The rows of a group lie close to one hidden flat surface of 8 dimensions, which may be shifted away from zero. Surfaces can cross.
Known rows, each followed by its group:
[ -3  -3  -8  -7  19 -15  24  -4   6  -7   5]  Pemiv
[ -7 -12  -9   6  -4 -19  -3   7  -2 -12 -17]  Votum
[  6  -1  -2 -14  20   0   9  -8  11 -11   6]  Votum
[-16 -19  12  -1   6  20  -7  -3   0   8   3]  Pemiv
[  4 -15 -12   8  28  13 -15   7  -4  -4 -23]  tav
[ 5 -5 -1 -5  6  0 -2  2  6  1  4]  tav
[ -5  -8  25  -8  18 -19   6  -2 -17 -11   9]  Puno
[  8 -20  -8  -5   4  11 -17  24  12   4   6]  tav
[  7 -10  -1   0 -14   8 -16  12  -2   0   1]  tav
[ -7  -8  -9  -1  -2  22   0   2  -5 -16  -6]  Puno
[ -5  -6  17  14  15  31 -10  14  -3   1 -12]  Pemiv
[  4   0   7   5  32 -13  -6  -7  14   4 -18]  Votum
[  4   7  23  11   9   1 -19  19 -18 -13 -10]  tav
[  4  15   3  11   9  29 -11   7  16   1 -15]  Puno
[ -7  -7   8   4 -20 -30  -3 -10 -17   8   0]  Pemiv
[-12   8  14   3  12  -2  18  -8   2  -1  -1]  Votum
[ 17   5  -9   5 -30   1   0  15  -6   4   7]  tav
[-16 -13  15   2  27 -32   8  15  -8  -1   2]  Pemiv
[ -3   0  10  11  18 -10  15  18  -7  -1  -2]  Pemiv
[-21 -12 -20  -3   3 -11   3  21   8  13  12]  Puno
[  7  -7   8  -3 -22  13 -15   5 -17 -15   3]  Puno
[  8   8  -8   5 -13   6 -10 -16  -6  15  -6]  Votum
[ -8   7  -4   2   5 -15  22  -1   0   9   8]  Votum
[ -9   2  31  -2   0  -5 -21  20   1   4  11]  tav
[ -9 -12   6  -4  -1   0 -12  23   6   5  14]  Pemiv
[-12 -14 -18  -9   9   3  -5 -13   6 -17 -14]  Pemiv
[ 22   9 -18  -5   3  10  14 -10   2 -14  -3]  Votum
[ 25  19  -8  10 -19   7 -18   2   5  17  -6]  Puno
[  2  -5   5  -9  25 -11   1 -11   0  -3   1]  Puno
[ -3  -2  11 -21  -4  10  -5 -24   1  -4  15]  Votum
[ -1  10  -6  12 -13 -20  -6  17 -13  22   5]  tav
[ 19   6  -6   0 -10   0   8 -17   0 -32 -21]  Votum
[ -7   8   1  -5 -16 -20  24 -19  -5   3  11]  Votum
[ 10   3   1   0 -30  12 -12  -2 -10  -7   1]  Puno
[-5 -3  9 -5 -3  7 16 11  5  2 21]  Pemiv
[  3   8  -3  25  -5  -7  31  -4 -26   4 -14]  Pemiv
[ 21 -10  -9  -8  -9  -3   3   3   0 -12   6]  tav
[ 21   7   4 -11  -1 -10  -2  16   5   3  23]  Puno
[-11  17  11  20   8   2   1  -4   4  13 -19]  Puno
[ -2  -4  -7 -11   9  -5  23 -14   2 -23   1]  Votum
[ -4   1  32   3  -5 -13   8  21  -7  -4  15]  Pemiv
[ 4 11  0  6 10  1 20 25 -3 -6  7]  tav
[-13  11  13   9   0   8  11 -11 -17 -18 -13]  tav
[22  9  1  5 11 -6 -8 -1 -3 11 -4]  Puno

New rows. What belongs after each?
[ 17  13   0  25   7 -10  -3  22  -7  10 -17]  Pemiv
[ 12  15   5  -4  -6  10   8 -12  21  12   8]  tav
[ -8  -6  10  26 -12   4 -17  17 -26  -3 -24]  Pemiv
[  1   3   5 -16   9 -22   4  24  19 -22  17]  Pemiv
[ -4   5 -13   5  -8 -11   5  -7  -4  11  -3]  Puno
[ -9  -7 -17   3 -15  29  13  -9   6   1  -5]  tav
[-27   1  -7  11  13  12  -1 -10   9   6 -22]  Puno
[ 8  2 13 -4 31 -5 -2  7  4  0  4]  Puno
[  0   1  -2   5   0 -20   6  14  -4  -4   0]  Pemiv
[  4  18  -4  13 -22 -14  23  11  -5   7   5]  Votum
[ 11  -6  -3 -15  -5  17 -24 -19   1  -6   0]  Votum
[  0   7  17   4 -29  -1  -7  -1  -5   0   4]  Votum
[ -4  18   3  22  -3   7  20   3  -7   5 -12]  Votum
[-7  4 -8  1  1 -5 16  8  5 12 12]  tav
[  9   5   1  16 -16 -13 -14  18 -29  -2  -8]  tav
[-10  -6  -6   6   3 -23  -1  14 -20   3  -1]  tav
[ -9  -6   8 -16   6  -1  -1  -1  11 -35  -1]  Pemiv
[  7  14  -2  12  -8   3  15  -7 -15  -5  -9]  Puno
[-10 -14   0   8  18   9  -7 -10  -5   9 -15]  Pemiv
[ -3   6  -9 -11 -19 -25  15 -21   4   6  13]  Puno
[  3   0   5 -12 -11  -1   2 -17  -4 -15   5]  Puno
[-18   3  14  -2   1 -12  -2  10   0   9  13]  tav
[ 25  -2  13  -7   7 -19 -12   1 -16   1  11]  Puno
[ -8   6  13   9 -17  22  21  13  -8 -34  -5]  Votum
[ -7  -6  13  11  12 -21   6  13 -12  11   0]  Pemiv
[ 12   7  -5   8   8   0 -18 -17   6  24 -15]  tav
[ -8  -6  -1   5   5 -23  -2   4  -9 -13 -13]  Pemiv
[-14  -9   4 -14   5   6   9   5   3 -14  14]  Votum
[  4  15  24   5  -3 -11  -8  -7 -19 -12  -8]  tav
[ -5  -5   8  -5  21  -7 -15 -18   8  15  -5]  Votum
[ 13  24  16  20  -7 -18  11  16   7   1  -8]  Votum
[-9  0 -7 -2  3  6 12  0 16 15 10]  tav
[ -8 -14 -11   9   1 -19  -3  13   0  -7 -16]  Votum
[  8  25   6   6 -16  -8  12   1   3  14  11]  tav
[ -3   1  19  -5  -3  -4   0  13   2 -26   3]  Pemiv
[ 9  5 12  9  9 10  2 -3  0  9 -6]  Pemiv
[  8  -8 -35 -18  -5   3  11  14   1   0  27]  Votum
[ 11   8  16  18   3  -9  12 -11 -15  21  -7]  Pemiv
[ -7  -5   9   0   0   0  -2  -9 -16 -19 -10]  tav
[ 27  -9  -4  -6  -5  -7 -26   0   6   8   0]  tav
[-33   3   9   4  -3 -16  -7  -6  -7  22   3]  tav
[ 20 -12 -10   0  -7   8 -15 -14  -8 -12 -19]  tav
[  7  -8 -18  -7  19  -7  15 -16   4 -30 -17]  Votum
[-12 -16 -24   0 -10   0 -15   0 -11  18   0]  Votum
[ -2  14   6  -2  -8 -25   9   8  11  18  18]  Puno
[-10 -10   0   1  -5   9 -10  18   0  -9   0]  Pemiv
[  5  -1  -7  13  24 -15   4  12  -1  17  -8]  Pemiv
[  4  -4 -14  -8 -13  -4   1 -16  -8  -5  -1]  Puno
[-15   1   3   1 -13   6  13  -3  -2  -2   6]  tav
[-5 -9 -5 -9 14 18 -4 17  5 -5 10]  Votum
[  0   9  20   5 -23  16 -26  -9   4  13  -5]  tav
[ -7   1   8   0  -5  19 -15  -1  -3  10   4]  Votum
[-15  -5 -12  15  25  13   8  27   0   9  -7]  Votum
[ -2  -3  12  -2  11   4   1   3  -5 -16  -3]  tav
[-11   3  -2   3   0  -3  12  26   0   6  15]  tav
[-13  -5  33   6  -7 -19   8   8 -17 -12   4]  Pemiv
[-27  10  19  -3   5   7  11  -7  21  -9   0]  Puno
[ 17  15  16   4   6  -9  -4  -8   3  -8 -11]  Pemiv
[ 15   8   3  -4  -1  17  -1 -23  22   9  -1]  tav
